Every row belongs to one group in each of 4 separate groupings. Each group adds its own fixed numbers to the row, and there is some noise. The rows also spread widely along 13 directions, which tell nothing about the answers.
In the rows, 128 means zero.
Known rows, each followed by its group in each grouping:
[126 123 180  97 152 182 141 139 164 133 141 118 161 121 169 145  73 155
 125  91 138 129 108 138 146 125 117 159 123  97  72 134  85 163 122 166
 118]  bil A K720 tuvi
[ 96 124 160 148 145 104 100 135 157 129 126 126 116 180  98 117 105 144
  92 108 153  82 124 134 101 115 116 160 151 134 118 132 155 133 123 148
 144]  tef D K821 tig
[ 92  60 129 156 178 130 135 119 197 124  96 132  98 176 165 122 115 147
 131 102 125 130 117 201 120 102 129 137 188 149 100 134  94 131 122 142
 164]  Fasi K K919 Sorig
[134 156 101 142 150 139 194 171 131 164 150 136 118 152 146  99  95 114
 142 103 176 175 113 146 199 112 170 137 166 115 121 139 104 188 102  95
  87]  Mizad A K720 tig
[156 150 155  97 104  97 136 122 140 111 154  71 181 100 178 168 144 107
 164  82 128 137 166  92  98  94 123 122  90  92 147 157 106 162 127 101
 149]  gel D K514 ledu
[ 98 134 179 142 101  32  85 133 147 147 162  68 167 147 139 123 138 110
 134 122 190 109 107 129  71  82 126 162 141 167 126 121 178 146 123 101
 110]  Fasi K K821 tuvi
[131 176 160 152  84 123 129 167 146 210 128 147 125 122 145  69  42 116
 101 146 162  98 133 103 166 124 138 197 169 145 136  81 126 165  93 159
 111]  lebeg K K734 zuku
[104  88  78 156 120 144 180 107 157 164 123 128 104 117 221  94  83 157
 161  97 140 180  96 145 161 123 147 130 151 173  98 151 130 171 107 150
 165]  Mizad A K514 Sorig
[100  85 129 143  55 114 111 108 125 194  63 134 120  80 186 104  91 132
 147 150 112  97 145 128 111 190 131 104 176 169 124  95 126 124 126 165
 183]  tef A K769 ledu
[163 190 160 101  84 107  97 152 110 136 156  88 164  93 116 131 115 130
 148 131 155  91 162  67 107 153 138 131  72 106 133 127 185 140 126 128
 129]  bil A K919 zuku
[180 151 112  99 107 158 146 103 105 118 120  81 146  93 154 163 142 103
 175 133  88 148 149  94 119 104 126 124  64 137 181 167 127 141 131  94
 150]  gel K K769 zuku
[128 164 151 126 124  80 134 125 122 120 148  87 121 154 136 140 136  92
 144 104 164 133 145 125 107  61 135 115 164  95 160 154 110 169 128  54
 140]  lebeg K K734 tig
[139 144 115  96 125 155  99 158  95 102 132 129 110 114  74 152 146 170
 152 124 142  86 166 105 113 200 152  58 108  87 100 129 182 112 154 109
 139]  Fasi K K720 tuvi
[180 145 119  97 167 150 131 141 160 120 130  85 108 128 123 135 160 119
 201 120 111 127 171 108  70  88 137 118  75 142 128 120 149 122 104  94
 158]  Fasi A K734 tuvi
[123 149 165 128 145 171 114 145 189 135 108 139 119 105 130 106  92 146
 142 121 111  86 173  89  77 119  94 166  97 109  88 115 159 132 118 179
 150]  Mizad A K514 tig
[116  98 148  76 115 127 102 130 123 111 122 101 141 121 150 176 130 170
 151 124 149 123 115 167 118 173 163  70 157 118  86 113 102 141 139 115
 153]  tef K K769 tuvi
[118 181  95 174 140 174 176 170 115 151 151 184 109 126 104  67  83 130
 118 122 155 143 137  91 197 149 144 148 131  93 123 162 166 162 131 131
  82]  Mizad A K720 zuku
[ 75  99 115 150  90 133 131  92 147 139 146 149 110 104 194 102  60 195
 122  87 134  98 113 103 116 172 124 118 144 129  96 174 180 151 152 199
 211]  Fasi A K734 tuvi
[111 104 141 177 105 115 136 126 168 144 134 118 165  79 189 113 111 134
 143  99 114 136 141 118 130 127  98 157 132 120 114 145 117 146 137 155
 131]  tef K K919 ledu
[164 130 112  97 105  94 141 132 127 124 133 103 138 161 172 145 101 124
 133 129 127 118 129 141 119 121 169 137 118 161 193 164 120 137 120 146
 174]  bil K K769 tuvi
[143 123 124 145 113 107 120 148 110 127 112 121 136 119 126 134 158  98
 147 133 130 137 157 121 130 132 135 112 131 125 170 133 108 128 135  95
 117]  Fasi K K514 zuku
[ 99 121 178  94 138 164 110 111 166 159 124  92 121 113 153 132  98 166
 157 104 165 119 104 149 117 125 123 112 163 121  22  82 123 170 111 112
 145]  gel A K734 Sorig
[124  92 152 118 121  91 154 148 194 159 111 121 161 126 221 121 106  95
 155 129 116 147 136 171 106  91 148 172 165 166 139 117  65 160 107 147
 137]  Mizad D K769 ledu
[152 124 161 117 161 177 110 164 193 137 124 104 146  93 142 134 117 145
 167 127 109 127 150 129 115 108 111 168  97 128  80  88 116 130 105 148
 114]  lebeg K K919 tuvi
[105 128 151 132 180 147 160 131 171 135 125 129 111 172 151 119 102 129
 135 114 154 152 104 179 146  85 135 151 179 125  93 130  90 166 102 113
 113]  tef A K919 tig
[114 136 142 158 165 116 147 134 195 146 104 117  91 173 140  99 116 109
 157 101 147 113 176 139  86  72 128 133 177 119 107 120 115 134 112 108
 157]  tef K K720 tuvi
[114  37 117 118 167 184 116 131 141 136  50 129  76 149 125 156 133 158
 148 103 113 121 136 199 143 177 143  58 196 129  76  92  61 113 126 115
 177]  Fasi D K720 Sorig
[106 116 110 116 144 117 191 120 185 112 149 151 124 140 212 104 124 132
 171 112 116 151 150 128  84  94 156 150 128 143 126 170 142 156 137 148
 160]  Fasi D K720 zuku
[140 168 117  19 144 196 183  69 115 132 100 122  60 162 183 141  99 129
 186 182 102 133 107 160  74  75 161 123 142 205 128 133 137 159  88  99
 177]  tef D K734 ledu
[123 159 131  75 146 204 155 130  78 117 119 141  99 122 121 148 125 127
 147 167 139 164  94 151 168 120 141 113 149 124 114 129 109 164 120  71
  73]  lebeg K K514 tig
[ 54 147 155  83 107 118 132  78 122 121 119 140  99 139 172 120 113 130
 162 175 149 114 113 147  37  98 136 121 175 164 100 156 197 151 150 114
 150]  Mizad K K720 tuvi
[ 83 186 152 168 175 159 108 158 109  91 138 182  92 177  23 102 111 121
  82 132 168  93 136 116 145 134 122 113 159  41 114 173 168 138 164  95
  86]  Mizad A K769 zuku
[105  81 131 132 130 125 127 131 174 161 142 110 140 139 186 118  81 173
 118 110 140 140  70 166 148 114 135 190 143 194  99 112 131 158 103 179
 134]  lebeg K K821 tig
[109 144 115 114  74  90 167 113 130 126 162 136 139 121 202 127  77 158
 126 101 147 114 132 113 133 155 165 111 150 105 141 181 143 169 148 152
 177]  tef K K769 ledu
[ 75 155 167  99 158  48 153 190 172 120 139 184 126 201 150  89 140  85
 133 170 194 137 154 194  99  87 201 138 247 113 131 117  90 176 133  77
  73]  Mizad K K821 zuku
[134 133 100 105 106 153 124 159  87 137 145 146 135  97 127 123 113 160
 135 148 139 134 119 112 168 186 163 112 113 135 128 133 160 145 129 134
 110]  lebeg A K821 tuvi
[145 153 143 130 147 145 149 116 173 160  99 115 107 176 140 115  84 111
 126 126 109  99 145 130 101  68 113 196 125 168 159 133 132 136  97 156
 154]  gel K K720 tig

New rows. What belongs after each?
[127 168 125 143 168 163 147 134 159 113 162 132  94 145 115 104 103 141
 136  94 138 126 143  94 126  84 124 147 114  93 110 156 158 157 126 114
 144]  lebeg D K734 zuku
[116 142 132 160 139 105 137 186 164 154 149 145 144 135 121  78 130 123
 139 141 161 136 140 131 134 125 142 174 139 150 110 101 154 137 116 138
  65]  tef K K720 tuvi
[121 115 132 198 140 145  89 143 148 162  71 136 107 132  77  86 124 105
 128 134  95  86 171 109  92 125  83 159 122 153 142 119 171  91 126 157
 140]  Mizad A K720 ledu
[129 108  82 131 182 158 186 143 187 103 123 152  86 149 160 119 129 161
 173  78 114 144 178 142 125 127 154  96 148  90  99 155 107 144 133 127
 171]  tef K K720 tig
[109 194 190  81 133 143 161 147 148 105 152 152 157 105 147 134 124  97
 148 150 140 124 158 112 106  94 127 149 139  54 112 151 114 181 153  90
  69]  gel K K769 tig
[129 139 169 151 140 161 117 155 160 183 105 128 119 150 117 101  65 105
 102 152 135 109 101 141 148  93 111 211 143 170 128  90 117 139  87 154
  95]  lebeg D K769 tuvi
[106  78 114 127 173 135 138 135 204 126 105 150 102 179 175 110  94 164
 130 117 111 121 124 181 104 109 152 161 162 174 117 136 112 134 118 182
 182]  Mizad K K821 zuku
[164 162 124  82 192 222 140 126 136 132  75 113  53 171 100 144 100 133
 161 125 119 108 148 148 117 101 139  94 136 123 103 115 106 132  88  94
 169]  Mizad A K514 ledu
[154 167 138  94 134 149 127 124 116 132 132  89 113 138 110 145 126 131
 152 123 147 120 131 123 126 107 138 111 125 124 117 124 138 154 113  78
 135]  gel K K734 Sorig
[102  90 132 115 138 164  92  82 101 116  97  96  90 149 113 162 118 151
 125 124 118 111  87 162 114 131 117  94 147 152 111 141 144 124 136 112
 175]  lebeg D K769 ledu
[158 112  81 129 111 174 168 115  72 136 147  88 156  71 172 140 140 109
 171 125 110 204  81 108 182 113 115 140  72 173 153 178 129 162 120  85
  86]  bil D K821 tuvi
[148  90 100 126 155 195 139 130 162 142 103 113 108  99 157 127 120 165
 172 108  94 141 129 123 129 144 118 134  85 162  93 115 136 127 102 159
 155]  Fasi A K514 tig
[145 132 101 118 111  86 135 138 147 148 100 125  84 179 137 117  99 133
 134 127 133  80 165 131  98 144 174 116 153 159 171 125 144 124 108 147
 206]  tef D K769 tig
[156  96  88 208 134 138 138 158 135 157 145  92 142 107 129 115 116 134
 133  66 138 173 108 124 209 122 112 142 116 133 133 147 107 153 113 113
 118]  Mizad K K734 Sorig
[102 166 159 125  85  35 104 148 104 138 131 106 122 157 118 113 136  97
 133 130 214  97 160 124 100 128 162  81 197  97 134 115 145 151 136  61
 124]  bil K K514 Sorig
[150 169 138  99 167 111 137 186 161 115 164 133 113 214 109 134  81 147
 100 111 181 103 129 159 157 114 193 141 158  97 139 132 108 154 107 128
 129]  lebeg K K769 tuvi
[121  84 131 152 112 127 108 113 140 171 117  91 134 143 168 128  80 166
 114 101 148 134  74 152 154 140 127 152 135 199 114 114 119 138  91 180
 163]  tef A K514 tuvi
[136 104 145 123  48 143  93  78  83 168  88  77 136  88 172 166  59 158
 113  94 127 100 115  94 154 166 106 105 121 135 140 135 115 141 116 161
 211]  lebeg A K514 Sorig
[ 62 125 157  53  94 118 138  35  65  85 152 115 153 155 196 174 118 146
 114 166 149 162  26 168 105  97 132 137 137 190 141 207 165 176 150 127
 129]  gel A K514 Sorig
[151 192 152  95 144 205 145 114 143 139  83 142  88 128 134 124  70 110
 154 163  91  88 175  97  81  92 111 159 105 126 145 149 146 130 106 145
 167]  Mizad A K919 tuvi
[141 153 159 122 102  42  93 190 163 154 141 108 136 148 115 101 120 125
 133 119 180  71 177 119  91 143 161 131 162 118 129  83 147 138 119 130
 141]  bil K K734 tig
[139 127 149 149 145 147 127 172 143 143 104 129 132 104 116 124 137  93
 149 121 122 142 159 138 146 114 112 131 161  95 130 112  68 150 125  86
  96]  Mizad K K734 tig
[101 133 120 145 171 138 174 128 197 127 172 127 102 174 158 101  76 177
 128  62 169 124 111 133 133  96 140 156 137 114  67 158 168 165 121 149
 150]  Fasi K K720 Sorig
[127 154 100  89  69 143 115 124  42 124 163 112 146  73 114 142 145 163
 155 171 135 138  93  90 132 179 141 120  67 173 133 146 240 140 147 121
  92]  lebeg K K720 tig
[136 153 154 113  89  46 129 201 167 135 194 135 206 101 183 108 125 127
 139 136 168 141 153 104 122 129 168 186 109 130 145 115 138 160 120 162
  78]  lebeg K K514 tuvi
[109 155 128 136 162 199 146 123 113 107 125 150  92 126  98 108 120 121
 133 137 121 134 117 108 130 107  93 147 112 119 110 159 165 142 134 110
  89]  bil D K514 tig
[156 154 164  76 174 161 139 170 166 120 106 127 120 162 122 154 114 112
 152 120 128 109 182 146 103 104 151 123 146  90 120 116  70 143 108 110
 138]  Mizad D K720 tuvi
[137 171 166  62 144 161 146 145 105 107 127 136 138 147 116 162 121 108
 132 153 129 126 129 139 117 109 139 146 124 115 143 149 115 157 124 107
  96]  Mizad D K720 tig
[121  68 176  80  86  38  72 141 125 135 108  83 183 152 168 172 142 126
 119 144 144 109 105 193  94 143 155 134 169 186 161 103  85 133 127 139
 140]  bil K K821 tig
[133 129 148 134 111 136 154 127 144 153 109 120 140 116 176 131  94 104
 136 118 112 134 147 123 134  95 114 166 144 124 156 140  86 154 118 135
 134]  lebeg K K720 tig
[ 82 180 205  83 156 170  98 102 153 111  90 140  70 161 103 127  99 117
 135 160 137  65 162 117  30  74 101 133 160 103  86 114 159 131 126 110
 153]  lebeg D K514 tuvi
[ 83 104 176 128  91 122  97 122 107 167 107 117 129 134 137 140  76 134
  90 134 164 112  70 164 160 148 126 139 194 143 109 103 106 159 123 131
 121]  lebeg D K769 tig
[140 126 116 123  94  71 115 127 128 106 172  77 156 110 155 154 137 161
 150  63 156 111 156  85 106 148 154  84  97  91 135 170 163 149 153 112
 188]  Fasi K K821 zuku
[160 141 102 157 139 128 160 145 162 114 164 121 159 111 152 115 123 128
 146  93  99 138 157  83 131 114 122 162  60 113 160 181 148 137 131 156
 136]  tef A K769 ledu
[100 116 134 137 116 134 125  91 165 159  86 105  78 147 183 121  71 147
 149 103 139 104 136 139  86 103 124 115 174 153 105 128 130 142 111 143
 219]  Mizad K K514 tuvi
[176 108  63 149 122 112 146 154 145 164 157  81 124 124 157 116 117 168
 162  77 143 151 117 131 171 151 167 114 113 173 124 115 137 147  94 131
 163]  tef K K734 ledu
[130 183 123 157  68  63 167 133  81 123 213 112 186  91 154 110 143  75
 132 123 152 165 113  58 139  86 115 180  78 131 209 211 187 182 145  92
  70]  Fasi D K734 tig
[159 132 152 137 146 156  93 150 159 158 105  77 116 128 103 137 101 132
 146  99 140 101 150 114 126 117 121 120 118 107 100  91 116 129 101 115
 155]  lebeg A K769 tuvi
[ 98  72 133 110 142 122 138 184 220 149 164 172 158 112 203  83 103 195
 142 140 137 146  94 178 134 165 172 194 147 191  58  77 131 155 117 216
 101]  Fasi K K734 zuku
[ 83 110 169 158  83  58  90 139 177 138 152 130 184 105 161 105 100 158
 113 102 136  84 150  93  67 149 107 180 109 135 119 145 198 133 152 220
 159]  Mizad A K720 tig
[127 141 139 147 135 150 137 183 148 144 142 153 147 111 103 100 116 139
 125 124 143 123 149 106 159 157 126 164 114 113  95 105 146 138 121 148
  72]  tef D K720 Sorig
[121 106 147  90 138 116 106 135 151 125 130 115 161 134 149 132 148 138
 158 163 110 131 113 159  63 117 136 170  98 203 120 122 174 122 122 166
 117]  Mizad A K720 ledu
[115  89 142 200 213 182 139 186 229 147  79 172 110 125 122  71 135 100
 152 104  88 132 202 142 127  97  93 165 164  83  88  95  68 116 121 141
 102]  lebeg A K720 ledu
[130 142 173  63 175 173 122 108 157  95 131 105 117 165 134 169 101 156
 135 117 118 111 109 152  82  83 121 145 116 125 106 149 120 154 119 139
 169]  Mizad A K734 tig
[106 132 140 100 110 148 131 103  86 107 108 138 107 141 136 146 108 126
 114 139 127 115 115 132 120 139 123 115 147 127 149 166 129 145 143 123
 145]  bil D K514 tig
[151 129 102 123 188 147 122 160 162  98 162 107 103 167 105 139 121 179
 147  65 152 126 141 136 131 131 159  89 115  94  96 152 138 143 122 120
 177]  Mizad A K734 tuvi
[ 96  89 138 156 124 132 105  89 143 111 139  80 141  99 158 137 127 154
 142  71 122 119 116 115  99 115  83 118 116 117  88 170 157 140 158 124
 164]  bil K K821 ledu
[ 76  88 164 123  77 118 103 112  92 135 130 134 173  94 162 142 119 146
 109 148 137 132  77 148 138 171 118 140 149 157 116 138 138 145 159 155
  99]  Fasi K K720 zuku
[164 172 162 109 126 131 112 190 160 150 107 131 137 124 110 121 103 105
 143 155 127  84 185 113 102 127 143 157 118 116 145  97 121 127 111 136
 117]  Mizad K K769 tuvi
[136 152 115 135  93 122 124 103 101 155 111 101  98 142 115 122 100 123
 132 144 130  98 118 104 110 123 127 140 112 180 163 140 189 130 111 127
 161]  tef D K769 tig
[100  92 107 119  91 163 125  93  93 142 102  96 100  85 154 154 119 185
 166  93 140 127 118 132 139 192 132  44 159 117  67 128 139 147 143 105
 180]  tef K K720 tig
[130 182 179  89 145 176 129 127 152 125 115 131 115 138 116 141  87 132
 127 142 122  82 150 122 106 107 112 158 128  98 111 130 135 148 122 134
 129]  gel K K919 tig
[140 189 122  67 120 171 151 103 106 118 153  96 120 108 137 139 124 141
 186 156 123 132 115  93  75  95 128 148  58 168 116 159 228 151 123 110
 123]  Mizad K K720 tig
[ 88 127 132 138  73  98 105  96  55 126 146 103 146 125 115 152 131 143
 107 118 162 125  85 125 146 160 121 101 144 131 143 174 178 153 163 106
 122]  gel K K720 tig
[ 97 161 152 109  47 136 115 111  42 170 106 115 136  55 137 135 112 111
 158 147 160 118 135  95 132 179 128  61 165  98 105 127 154 162 149  75
 118]  Mizad A K720 ledu
[138  90  90 183 112 109  99 158 122 173  71 113  86 122 108  94 137 121
 155 108 142 112 172 121 140 181 136  72 163 135 130  90 130 111 116 111
 164]  bil A K514 tig
[ 96 122 188 117 161 162  89  99 142 101  95 112 109 170  98 151 109 133
 104 110 120  73 128 152  77 102  84 130 152 103 100 146 127 119 149 133
 156]  bil K K720 ledu
[145 117  92 113 174 130 121 157 182 129 118 106  84 171 126 120 123 169
 170 108 140 110 151 152  90 122 170 111 131 160 102 112 159 124 103 125
 182]  Mizad K K821 tuvi
[146 158 189  27 144 161 103  80 115 131  79  72  82 193 129 185  94 129
 147 149 139  85 117 170  63  82 145  97 167 154 122 105  88 139  89  91
 203]  tef A K734 tuvi
[151 103 155 108 169 193 104 113 126 143  32 111  76 185  95 162 119 104
 129 146  92  94 139 179 111 104 117 119 164 157 150 100  62 100 106 112
 164]  Fasi K K720 zuku
[148 117 162  83 141  99 104 174 156 123  82 127 130 165 127 157 129 116
 135 134 130  88 191 167  97 132 164 105 179 104 147 102  61 129 120 112
 160]  Mizad K K821 Sorig
[176 169 167  72 131 128  94 126 115 161  93  52  96 193 108 156  90 115
 136 128 171  83 128 141 101  98 152 114 137 158 138  87 111 133  71  99
 174]  bil A K514 tuvi
[110 161 196  84  96 118 127 140 100 117 156 107 184  74 144 162 150 106
 157 127 160 131 138 115 112 132 122 102 140  63  95 132 115 167 157  67
  69]  Fasi K K720 ledu
[103 121 120 172 132 109 184 166 211 151 139 188 130 121 196  64  82 133
 135  82 124 110 194 103 123 137 142 157 160  81 117 153 123 151 138 188
 153]  Fasi A K720 ledu
[117 123 148 172 158 126  97 151 140 104 133 133 123 157  69 125 130 142
  99  85 145 102 153 119 140 138 110 110 145  67 119 148 117 127 143 123
 139]  tef A K734 Sorig
[153 109 152 172 119 169  88 119 121 159  63 104 114 133 101 147  79 121
  93 124  84  86 131 131 154 121  76 167 128 144 174 128  97 109 109 160
 163]  lebeg K K919 tig
[102 114 113 164 136  80 138 144 141 110 157 120 146 128 132 108 184 106
 166 117 147 162 151 118  96 108 131 125 125 136 130 154 165 134 145  95
 101]  tef D K720 tuvi
[104 126 148 117 101 148  89 118 131 134 141  95 123  90 130 129  96 188
 144 102 159  91 117 101 111 180 123 104 111 117  47 116 197 141 138 148
 163]  bil D K919 zuku
